The same things were measured in two ways. Each way mixes the same 11 hidden numbers, adds some noise and spreads widely along 6 directions of its own, which tell nothing about the thing.
(in the rows, 128 means zero)
Some things both ways: the first way, then the second way.
[130 164 131 120 189 144 129 159 122 142 136 115 171 103 161 137 138 128
  82]
[139 115 123 163 103 120 114 152  93 138  97  87 126 191 123  96 156 126
 133 134 149 171  98]

[ 97 117  72 136 163  51 100  91  78 169  96 151 104 125  96 114 113 163
 139]
[117 134 126 103 106 154 172 165  72 142  95 166 129 130  56 139  77 139
 142 157 164 163  90]

[121 147 111 160 120 148  79 138 128 152 156 137 156 109  89 106 154 144
 152]
[129 133 106 138 139 125 163 130 107 144 113 118 141 158 143 145 118 118
 119 111 137 128 111]

[127  96 170 127 159 163 235 136 201 113 172 108 113  81 169 136  76  93
  61]
[133 160 126 151  65 154 174 143 100 144 110 131 108 179  74 135 111 113
  71 155 119 156  91]

[118 118 103 180 105 147  68 111 162 175 134 124 106 100 103  95 120 126
 101]
[106  96 113 118 135 134 144 129 113 148 110 119 131 130 144 133 136 139
 148 118 130 131 118]

[127  97 209 135 143  95 174 100 185 130 125  99  66 110 117 108  54 154
 109]
[138 116  96 141 143 135 129 130 114 103 117  64 151 178 173 144 110 116
 165  68  90 148 114]

[112 118 134 162 137 144  81 101 200 148 133  90 109 138 127 103 107 147
 120]
[114 120 120 125 138 131 140 159 132 150 114 159 134 120  98 126 101 125
 135 129 159 121 132]

[136 118  82 155 126 137  45 122 153 180 100  95 167 133 148  95 150 167
 145]
[109  92 120 123 168 108 138 162  97 138 107 125 140 106 135 136 113 125
 156 125 130 141 129]

[161 125 106 115 121  93 153 148  91 153  74 117 149 163 144 117 139 114
  94]
[ 98 132 124 124  95 153 146 137 104 153 129 119 125 145 119 127 111 123
 149 121 117 144 109]

[137  79 135 155 137  84 105  81 143 160  77 154  67 135  50 136 125 174
 173]
[126 135 103 117 140 124 152 145  94 122 104 118 171 118 110 131  99 144
 128 129 117 152 112]

[134  98  90 140 177 120  70 107 136 136  90 105 177 102 178 107 107 173
 143]
[106 104  95 131 130 128 160 127  85 128 113 107 145 145 136 136 112 142
 128 117 116 158 106]

[124 178 144 176  87 151  74 146 121 128 165 170 134 137  59 124 159 162
 156]
[132 149 126 135 134 121 130 161 103 155 114 117 129 131 157 141 115  98
 144 118 148 129 122]

[134 111 158 144  90 119 180 137 141 109 136 154  77 111 101 131 131 109
  99]
[147 161 120 115 131 149 149 135 133 131 125 128 130 139 118 160  78 127
 116 116 132 116  99]

[132 138 120 130 151 130 121 161 115 128 120 119 166 112 165 112 131 137
 127]
[109 133 103 114 135 122 163 132 135 126 122 119 153 136 137 131  82 158
 121 142 163 135 121]

[102 155 111 156 158 161  99 145 176 125 167 141 177 120 185 138 152 147
 145]
[134 131 117 129 128 130 161 145 106 158 124 141 145 126 127 133 118 128
 117 140 104 134 110]

[129 141 103 151 191 171  92 107 166 136 193 126 210  82 203 133 123 142
 124]
[151 119  99 145 125 117 138 107 141 138 113  82 164 157 196 126 154 141
  99 122 126 144 111]

[ 94 116  69 137 160 120  96 104 155 139 135 116 146 107 189  78  88 168
 134]
[100 126 114 115 102 149 170 117 117 163 136 150 130 121 118 125 125 140
 126 144 126 125 110]

[131 125  94 150 164 161  94 140 171 151 131 125 162 111 182 101 129 106
 121]
[132 102  82 146 149 118 109 130  98 124 105 113 153 124 132 112 145 140
 127 109 129 143 105]

[138 143 158 128 148 130 161 151 133 142 127 121 151 107 134 138 113 133
  77]
[ 98 118 124 112 140 137 165  88 161 179 135 109 135 143 158 135 159 152
 122 122 106  81 112]

[105 142 152 121 164 143 174 194 123 113 129  99 154 106 154 160 146 175
 128]
[137 112 135 153 123 135 123 156 108 168 117 151  65 167 110 129 156 106
 123 100 152  99 135]

[125 141 118 160 115 154  68 110 170 124 152 122 154 127 150  99 125 144
 129]
[122 136 111 126 132 129 138 138 125 141 120 116 153 124 152 136 106 116
 140 120 137 134 116]

[154 134 142 114 155 115 164 165 110 192 111 122 164  92 139 124 133 143
 120]
[103 127 127 124 149 103 158 138  84 133  98 101 136 121  97 131 131 135
 109 144 124 138 110]

[ 91 195 160 142 147 132 162 174 131 120 211 169 146 107 148 144 158 137
 139]
[152 138 120 123 136 134 141 136 139 145 121 121 144 142 152 138 118 126
 136 120 132 119 113]

[184 112  88 133 114 156 158 103 155 208 133  79 158 156 172 118 116  54
  38]
[147 136 121 127 133 133 125 143 109 151 112 127 144 117 141 142 121 111
 133 115 132 134 102]

[127  97  97 124 158  79 118 118 107 126  95 134 150 113 125 136 155 172
 159]
[144 114 109 128 138 139 160 136 104 120 104 102 148 169 136 151 102 131
 139 114 106 157  92]

[115 142 146 141 128 136 122 161 135 117 114 105 162  97 160 124 116 159
  97]
[122  85 115 129 168 121 110 150 106 132  96  84 115 145 174 143 146 117
 184  96 128 128 117]

[148 100 139 112 152 133 166 117 139 138  91  59 118 135 178 113  56 137
  78]
[ 44 110  94 106  70 171 181 111  74 161 126 136 137 126 122 129 117 131
 168 116 120 160 112]

[106 175 102 137 180 100  81 132 138 145 172 146 214 114 204  90 136 150
 155]
[143 148 131 147 131 130 125 133 144 149 134 134 118 145  94 131 111 117
  84 108 136 105 115]

Other things, the second way, with their names:
(949): [101 106 111 115 126 136 168 119 121 142 125 108 169 117 160 142 108 129
 149 136  93 157 103]
(1180): [ 68 130 133 132  77 142 128 119 112 149 110  74 113 140 115 114 167 113
 135 110 107 138 132]
(540): [ 91 118 101 135  82 164 188 111  91 167 150 129 144 163 138 136 117 118
 139 102  55 149 110]
(1010): [131 127  93 134 143 126 169 133 110 141 136 135 169 146 144 132  92 138
 127 118 118 138 114]
(78): [ 56  81 115 118  90 152 178 102 129 180 124 115 141 144 150 112 165 139
 163 155 102 144 104]
(1148): [109 116 106 100 127 148 158 131 108 126 117 139 131 122 115 137 101 147
 159 121 153 132 118]
(264): [ 80 125 119 132  87 132 190 117 134 138 117  76 158 165 148 123 127 127
 122 153 100 164 122]
(1237): [105 121 123 114 139 118 168 141 115 148 113 115 127 118 142 148 122 147
 107 137 102 120 142]
(990): [127 117 129 121 125 130 146 147 136 147 115 127 133 140 114 118 125 153
 125 148 118 131 124]
(110): [ 66 110 108  87 165 122 221 141  98 151  84 151 172  91 104 159  96 134
 145 176 140 133 108]
(580): [138 125 104 152 105 139 129 122 135 132 119  88 133 182 171 135 126 118
 121 103 136 148 106]
(149): [131 102 123 127 144 137 128 133 121 152 113 116 109 148 148 142 148 124
 150  95 124 109 121]
(124): [123 134 121 115 138 141 159 137 107 163 150 167 138 115 110 138  85 133
 137 109 119 113 117]
(693): [101 117  98 114 125 146 175 131 102 143 117 116 144 151 157 150 103 136
 152 107 110 138 122]
(218): [139 131 130 147  88 155 174 151  87 170 119 171 102 171  85 139 116  98
 112 138 136 146  93]
(703): [125 102 111 120 133 141 146 117 145 150 125 116 138 145 170 133 138 139
 151 119 124 120 113]
(779): [129 113 114 133 138 119 144 101 177 159 150 100 155 152 203 119 131 156
 122 141 134 117 107]
(492): [146 125 133 109 139 124 158 110 189 160 158 124 146 135 173 120 117 185
 110 160 123 102 119]
(198): [130 130 110 133 135 129 118 123 154 143 131 129 120 147 131 115 129 145
 119 102 172  95 135]
(282): [149 137 122 130 141 131 118 159 147 149 126 161 138 116 103 125  97 133
 112 124 141 112 129]
(428): [135 119 103 119 141 141 136 130 109 127 108 100 146 148 149 143 114 138
 155 101 117 140 100]
(789): [124 121 118 117 111 151 137 138 145 148 130 138 117 144 145 140  98 149
 128 102 144 120 144]
(90): [170 136 104 147 145 113 138 153 112 132 134 134 145 153 149 124  93 141
 111 131 152 141 111]
(419): [147 128 110 121 133 150 144 127 134 148 135 132 159 140 148 139 101 128
 148 107 114 128  98]
(123): [119 104  94 136 147 124 123 153 103 128  92 125 131 116 157 144 125  96
 154 103 166 139 128]
(357): [112 139 116 141 121 139 147 106 125 154 134 113 120 148 132 146 132 107
 103  80 111 103 123]
(1053): [113 145 131 125  97 126 178 150 132 158 122 131 133 145 135 122 107 137
 111 179 152 143 125]
(1209): [119 119 116 130 129 136 162 149  95 139 113 132 139 146 109 138  98 116
 143 133 126 153  99]
(117): [172 133 115 126 169 143 159 137  98 151 128 137 136 165 133 158 105 118
 153 105 100 110  71]
(88): [124 149  90 105 163 119 182  90 139 158 151 129 183 103 179 134 118 161
 114 144 121  93  97]
(396): [115 121 114 119 143 138 175 138  96 156 131 168 149 110  92 149  80 124
 118 131 114 135  96]
(952): [ 80 127  86 142  98 139 122 108  89 111 103  94 155 124  94 115 124 112
 124  99 146 168  98]
(1234): [132 113 129 136 144 125 120 122 147 138 113 114 117 146 108 133 132 135
 101 101 142 111 120]
(478): [117 138 119 121 131 123 154 167  94 140 101 133 148 121 104 127 100 122
 143 159 145 151 106]
(726): [149 140 105 134 128 127 139 133  92 140 126  88 143 150 201 140 126 120
 153 112 118 144  99]
(61): [131 113 107 120 159 133 141 136 145 126 114 109 151 138 146 144 101 131
 151 133 122 131  93]
(868): [136 110 125 107 164 122 152 153 110 120  89 111 157 106 127 155 111 121
 154 136 108 146 107]
(1097): [121 144 115 127 128 114 179 136 118 150 119 125 131 136 151 133 118 136
 106 171 162 127 112]
(959): [130 136 104 128 124 140 174 140 111 134 123 137 157 158 114 134  87 133
 129 118 124 142 115]
(476): [144 118 100 122 176 122 153 155 110 117  99 142 167 116 116 157  71 116
 134 125 149 144  98]
(14): [132 149 114 144 103 145 161 106 114 138 134  90 135 193 139 145 111 121
 104  83 104 136 104]
(1163): [ 80 131 113 130  86 133 170 138 114 140 131  93 152 156 142 111 103 144
 136 153 104 168 124]
(969): [ 95  75  77 112 139 144  98  96 133 117 105 109 144 108 134 113 150 170
 154  89 158 129 115]
(1229): [141 147 103 137 122 139 163 147  76 155 121 155 125 140 121 149 110 112
 110  98 119 123 123]
(106): [118 160 154 126  90 138 186 157 107 154 111 135 122 153  76 139  95 106
 107 161 137 150 110]
(950): [126 172 101 124  91 138 168 133 117 132 128 116 158 139 136 128  88 145
 102 148 130 151 112]
(669): [114 117 122 114  92 147 209 132 113 175 152 143 167 143 171 130 101 137
 156 174  82 165  98]
(1112): [147 103 128 122 153 116 116 132 177 144 118 113 135 124 166 121 145 151
 129 141 147 111 125]
(730): [124  90  96 118 141 144 120 122 123 140 109 115 136 133 166 133 143 141
 166  99 138 128 110]
(95): [117 111 103 123 142 128 142 134 109 114 103 102 153 125 133 145 105 125
 139 115 122 152 106]
(1161): [114 117 105 129 119 144 179 140  86 162 131 136 142 152 145 139 116 122
 150 115  80 139 117]
(900): [110 120 107 120 119 142 193 129 105 163 146 155 158 122 130 137  96 137
 127 148  83 142 104]
(244): [159 172 137 123 117 121 160 165 147 148 142 144 139 152 131 124  71 155
  99 145 154 122 150]
(103): [132 110 136 123 151 126 185 179  82 143 104 128 117 166 115 154  98 123
 152 146  94 143 111]
(1138): [117 124 104 119 134 135 132 131 118 143 107 128 135 119 134 138 123 136
 127 105 148 120 125]
(821): [110 143 127 148 101 149 122 149  61 155 135 129 102 144  89 131 112  88
 144  87 106 142 100]
(863): [140 169 136 143  92 149 127 153 113 148 133 146 119 155  79 124  96 100
 120  86 146 126 134]
(831): [123 114 103 109 137 141 179 120 134 131 125 129 163 126 137 145  92 148
 133 153 111 143  90]
(1024): [114 114  84 112 135 133 195 117 117 125 127 114 168 132 172 151  88 156
 123 141 101 150 109]
(591): [126  90 104 119 141 147 139 132 109 130 103  94 146 162 159 143 127 134
 179  88  99 146 110]
(6): [119  93  84 123 158 121 158 114 116 133 121 124 159 119 161 132 129 151
 131 126 119 130 109]
(273): [136 104  77 132 164 139 126 109 124 133 118 103 163 143 174 136 146 128
 163  80  94 113 100]
(342): [ 78 106 124 131 113 116 143 115 155 169 144 104 142 148 164  87 150 157
 145 146 150 124 139]
(568): [174 141 107 125 145 144 114 125 147 160 131 165 143 110 143 133 130 123
 125 104 152  93 105]
(602): [100  99 100 118 125 141 178 139 100 140 126 117 153 151 163 143  92 138
 163 111  95 157 129]
(461): [104  95 106 137 132 123  77 154  92 129  81  96 121 107 130 110 172 115
 163 101 141 143 133]
(1186): [121 136 109 136 129 132 150 120 125 142 121 111 138 165 126 131 116 134
 112 109 141 123 110]
(1273): [157 105 108 133 141 117 106 160 114 117 105 100 145 148 167 107 132 146
 172 113 152 153 134]
(477): [ 89 103  94 136 123 124 142 127 127 150 123 124 159 129 150 109 126 139
 136 127 141 141 128]
(813): [ 88 124 125  97 121 149 206 131  90 164 123 146 134 140  96 148  97 146
 141 150 110 135  95]
(1068): [ 83 116  80 121 109 129 173 113  74 131 121 102 149 133 157 118 132 156
 139 130 125 155 119]
(1177): [ 90 135 103 134 112 135 155 108 119 152 124 124 130 146 121 128 118 133
 104 119 170 124 109]
(260): [153 145 133 149 142 106 133 148  94 146 135 100 135 150 136 122 122 125
 113 121  98 134 110]
(872): [140 104  92 140 164 123 113 122 102 133 126 102 156 137 156 121 148 132
 154  71  89 121 117]
(65): [136 113 100 138 133 145 100 146 104 127 108 130 129 144 114 134 109 116
 150  65 148 138 121]
(26): [182 137 104 138 166 115 134 167  78 118 105 111 148 175 142 134 101 137
 149  94 134 140 114]
(351): [ 89 142 119 150  75 142 132 112 124 162 134 111 119 148 123 109 155 104
 113  97 131 123 137]
(280): [121 125 119 124 146 137 131 145  97 137 114 118 134 129 113 138 120 106
 168  98 113 124 108]
(617): [152 156 119 128 146 133  80 149 102 129  88 130 107 101  98 143 131  92
 134  87 199 106 104]
(210): [111 146 108 124 104 149 156 133 110 143 112 105 135 154 146 139 125 119
 139  99 109 128 131]
(1093): [148 124 129 120 122 142 133 151 151 142 118 145 126 147 120 133  89 147
 125 140 173 135 111]
(261): [157 152 125 147 121 117 102 149 157 135 126 115 116 147 144 112 129 135
  99 108 165 107 157]
(191): [129 101  92 131 124 152 149 110 130 153 123 118 150 157 178 151 121 136
 127  95 103 136 103]
(111): [116 133 102 130 104 144 142 121 147 140 108 122 146 133 119 116 141 132
 116 144 138 129 110]
(541): [126 123 108 133 136 131 148 143 106 152 112 128 121 163 150 136 129 127
 145  97 152 116 134]
(704): [128 128 101 132 135 114 147 157  89 136 125 129 142 135 152 128  96 143
 127 108 136 143 148]
(47): [134 135 130 126  96 130 146 177  83 142 100 139 109 136 106 124 118 137
 118 146 142 156 140]
(427): [149 134 111 134 125 147 151 137 139 128 112 112 150 175 127 143 103 123
 128 110 115 137 106]
(171): [127  93  82 119 158 134 142 120 101 135 117 105 169 117 196 146 127 131
 175 116  99 147  86]
(906): [ 91 137 117 113 135 123 147 141 116 131 119 115 141 111 108 131  90 143
 127 136 139 134 122]
(421): [113 139 104 125 119 154 165 131 105 156 121 125 136 142 138 152 124 108
 141 102  81 118 115]
(40): [149 115 113 125 127 154 105 156  73 146  97 151 105 120 104 142 133 113
 153  95 140 134  97]
(832): [101 118  75 120 134 126 153  97 137 118 126 103 170 142 165 117 109 165
 131 114 175 135 119]
(618): [128 169 110 119 100 156 175  96 130 155 151 134 122 169 129 137 105 149
 103 110 150 101 103]
(1114): [131 117  87 133 129 133 139 111 128 136 130 105 166 144 190 125 125 133
 148 112 142 143 104]
(323): [124 148 120 149 106 117 144 147 127 140 126 122 126 154 110 118  98 142
  73 148 153 142 124]
(648): [133 132 139 122 127 139 151 138 121 154 105 124 112 141 106 145 140 116
 120 127 118 113 111]
(215): [105 122  97 127 114 145 167 101 132 151 129 121 137 162 144 133 128 149
 111 102 129 116 124]
(741): [ 75  87  95 105 118 145 197  76 164 151 154 117 169 140 189 135 101 169
 139 130 127 136 117]
(966): [148 160 119 128 123 127 136 133 161 145 140 139 153 143 124 109  94 155
 105 143 176 118 115]
(774): [103 117 106 136 124 129 161 136 129 134 109  96 135 174 145 135 109 136
 124 127 131 141 122]
(1260): [126  87 108 126 161 126 111 139 122 136  81 110 138 129 148 131 153 115
 175 122 179 134  92]
(1183): [164 153 112 127 119 173 135 137 106 149 115 155 118 153  98 151 117  99
 145  88 128 110  85]
(301): [103 116  93 107 125 145 166 113 104 125 118 118 154 138 128 142  91 157
 134 109 132 148 107]
(235): [146 115 100 132 144 135 120 146  64 144 124 127 120 139 160 132 134 126
 171  84 123 131 111]
(625): [137 123 134 130 131 148 107 161  95 148 104 149 106 114  94 148 113  83
 159 111 155 137  86]
(304): [116 100 126 123 136 130 109 149 131 143  97 103 146 119 138 119 145 122
 169 129 125 142 114]
(27): [129 102 116 111 165 133 143 141  97 133  77 111 140 117 134 167 136 102
 163 102 117 132 102]
(71): [117 153 148 137  71 139 153 137 151 164 131 109 119 155 139 122 122 120
 105 167 137 143 112]
(17): [164 124  89 122 171 113 142 161  91 118 117 125 173 127 184 132  85 132
 184 130 164 154  99]
(338): [150 132  95 132 142 139 106 129 110 116 106 115 154 137 123 128 117 122
 148  81 158 134  99]
(509): [106  98 101 125 140 127 178 144  56 122  94  92 155 147 141 155 108 124
 152 119  78 178  99]
(838): [106 105 106 124 133 131 114 116 143 132 114 121 137 119 118 111 132 145
 135 119 178 127 114]
(465): [134 153 104 135 131 128 127 126 134 138 123 108 132 150 143 131 116 138
 106 111 153 113 114]
(992): [121 102  93 102 141 142 178 117  95 151 108 137 147 114 156 150 142 146
 145 126 104 125 105]
(881): [ 89 166  96 126  89 151 164 120  81 144 136 115 145 130 120 127 112 119
 132 107  99 136 116]
(630): [146 130 118 118 133 121 174 110 140 143 144  94 171 173 178 124 107 181
 116 131 107 136 114]
(493): [124 160 115 131  97 139 138 132 119 142 142 117 142 139 138 121 102 129
 124 106 128 136 132]
(610): [128 134 107 126 144 128 149 137  83 162 131 157 139 105 133 143 111 118
 126 104 128 118 115]
(347): [ 86 110 120 126 100 146 160 146  92 149  99 114 134 145 133 129 124  94
 188 152 161 173  85]
(80): [123 120 119 108 141 139 136 145 128 155 105 153 149  82 122 149 112 123
 130 129 131 122 116]

Some of these things the first way, each followed by its name:
[119  89  90 122 165 125 193 123 143 173 120  97 141 110 172 138  81 126
 101]
(992)
[148 125 118 151 103 166 110 170 151 137  92 109 177 124 170 141 162 110
 109]
(461)
[129 104 127 156 132 125  99 128 126 134 108 131 117 112  80 127 138 151
 149]
(215)
[127 150 151 147 149 116 122 146 121 135 162 182  90 135  75 129 181 178
 192]
(396)
[ 89 170 164 180 107 151 120 152 177 133 181 136 158 105 147 133 108  99
 111]
(210)
[138 104 115 135 142 119 114 128 148 120  94 115 138 165 135 127 147 161
 159]
(540)
[111 142 133 158 142 154 129 159 137 128 154 141 153 127 131 164 157 145
 170]
(1229)
[ 87 127 165 194 123 169  65  94 215 117 162 106 105  86 140 115  63 145
 100]
(693)
[153  70  88 116 161 136 160 128 151 166  94  84 129 122 156  98 105 135
 119]
(6)
[168  83 146 116 115 160 148 144 169 114  97  77 158 117 138 135 159 158
 128]
(264)
[172 104 148 138 147 168 128 163 144  97  93 120 149 123 139 156 167 139
 123]
(323)
[109 105 159 146 153 179 120 145 167  89 115 112 104  70 155 126  81 185
 137]
(1068)
[134 146 112 107 178 125 180 182 108 118 125 138 161 116 206 158 179 146
 107]
(492)
[104 125 140 145 142 115 147 126 173 118 129 115 171 143 169 129  82 136
 128]
(421)
[103 114 149 133 144 127 152 165 158 118  94  95 138 113 141 160 140 177
 120]
(103)
[148 117 142 146 135 128 119 120 148 153 112  97 114 141 140 133 133 100
 104]
(65)
[155 101 132 128  95 127 176 137 128 166 121 104 133 118  97 152 161 122
 111]
(27)
[102 110  90 116 125  69 146 122  97  96  98 150 127 149 107 142 148 154
 156]
(1183)
[161 133 104 149  86 164 161 140 127 189 147 121 116 129 117  91 102  60
  40]
(726)
[150 141 183  79 187  90 207 142 118 132 114  74 157 164 194 175 135 156
 132]
(863)
[139 106  85 138 147 139  79 128 166 105  77 100 192 170 205 157 185 140
 144]
(282)
[109 131 140 135 148  99 143 135 120 149 112 131  98 109 106 127 106 159
 107]
(813)
[124 159 148 174 148 174 101 165 154 163 150 117 152 126 162 147 143 121
 134]
(704)
[143 129  87 149 111 152 134 145 138 157 144 140 131 134 137  89 131  90
  93]
(171)
[144 138 127 128 116 143 121 177 104 120 126 145 108 105 103 115 197 136
 141]
(838)
[107  92 111 116 132 117 147 130 140 132 100  84  98  92 173 109 107 157
 117]
(1148)
[121 109 104 120 164 131 123 117 153 165 114  65 197 122 157 110  85 170
 133]
(110)
[123 138 137 113 162 153 192 179 108 113 154 132 151  93 132 124 112 175
 135]
(1097)
[117 118 147 143 145 124 113 130 153 107 102 104 141 112 157 165 143 151
 114]
(591)
[131 112 128 127 178  90 127 111 109 142 106 120 134 102 159 126 101 155
 132]
(301)
[110 137 129 152 109 120  99 130 150 123 117 149 134 132 135  91  95 140
 155]
(881)
[136 141 138 125 165 112 123 144 109 129 116 125 165 117 129 127 133 147
 130]
(1186)
[ 84 119  65 143 155 107  72 111 153 106 150 155 156  95 178  81 137 183
 176]
(831)
[135 111 119  99 169 130 183 146 138 116 112  77 163 122 203 138 116 148
  95]
(703)
[157 114 104 142 146 166  88 106 163 128 128 105 127 119 143  89 113 146
  78]
(779)
[118 112 108 149 129 105  75  72 146 154 129 131  85 114  98  87 108 136
 131]
(338)
[130 119  89 133  92  96  98 118 142 183  89 102 132 148 124  77 125 122
 113]
(280)
[132 108 163 149 150 117 139 125 152 145 110 102  96 144 113 135 112 160
 134]
(602)
[ 93 132  71 138 176 132  83  86 161 101 158 130 169 131 203 126 120 168
 151]
(568)
[122 152 116 149 125 172 129 171 142 125 151 115 161 102 189 139 153  87
  76]
(730)
[151 160 159  95 173  88 193 155 107 151 116 108 155 153 197 106  85 133
  91]
(821)
[149 124 113 156 109 163 103 137 144 116 150 125 152 109 131 111 149 105
  98]
(580)
[154 136 160 124 145 116 154 137 117 146 140 121 147 105 135 133 135 119
 105]
(14)
[121 142  88 115 141 137 122 154  94 125 122 125 125 144 127 112 155 167
 154]
(17)
[122  94 123 118 170 100 112 113 139 108  79 100 134 145 128 147 145 194
 182]
(959)
[141 142 146 136 139 124 139 169 138 135 112 128 149 142 148 110 129 129
 117]
(1163)
[119 125 130 139 163 156 172 171 143 132 118 104 176 107 212 197 148 131
 112]
(47)
[137 113 121 137 160 131 101 120 148 141 110 114 117 151 109 118 143 166
 165]
(1010)
[144 125 161 139 127 124 124 142 146 131 102 122 124 114 144 110 112 147
 118]
(906)
[140 103 106 147 114 151 142 127 155 170 126 103 112 134  98 105 110 121
  89]
(1053)
[ 94 116  73 167 125 123   4  95 154 135 104 116 137 103 131  74 118 171
 147]
(198)
[119  95 138 152 138 140 147 104 158 108 110 122  80 111 139 166 103 138
  89]
(40)
[183  77 156 120 112 122 211 134 145 177 110 100  78 127  99 112 118 100
  88]
(95)
[143  83 161 149 134 154 116 120 172 112  97 105 119  94 121 158 132 180
 139]
(509)
[108 139  99 169  79 168  92 123 152 158 162 124  89  76 122  70 100  65
  50]
(618)
[128 132 168 140 145 124 125 119 154 113 130 127 111 130 152 138 112 165
 140]
(493)
[131 143  84 145 118 111  81 133 132 153 108 131 181 149 151 118 175 132
 123]
(304)
[135 100 115 141 146 137 144 118 177 155 130 119  87 151 125 106 119 146
 130]
(900)
[132 113  28 137 166 129  43 118 118 148  91 116 185 141 174  93 155 155
 153]
(90)
[155  69 137 131 102 130 159 117 176 112  89 103  78 133  98 102 113 121
  80]
(61)
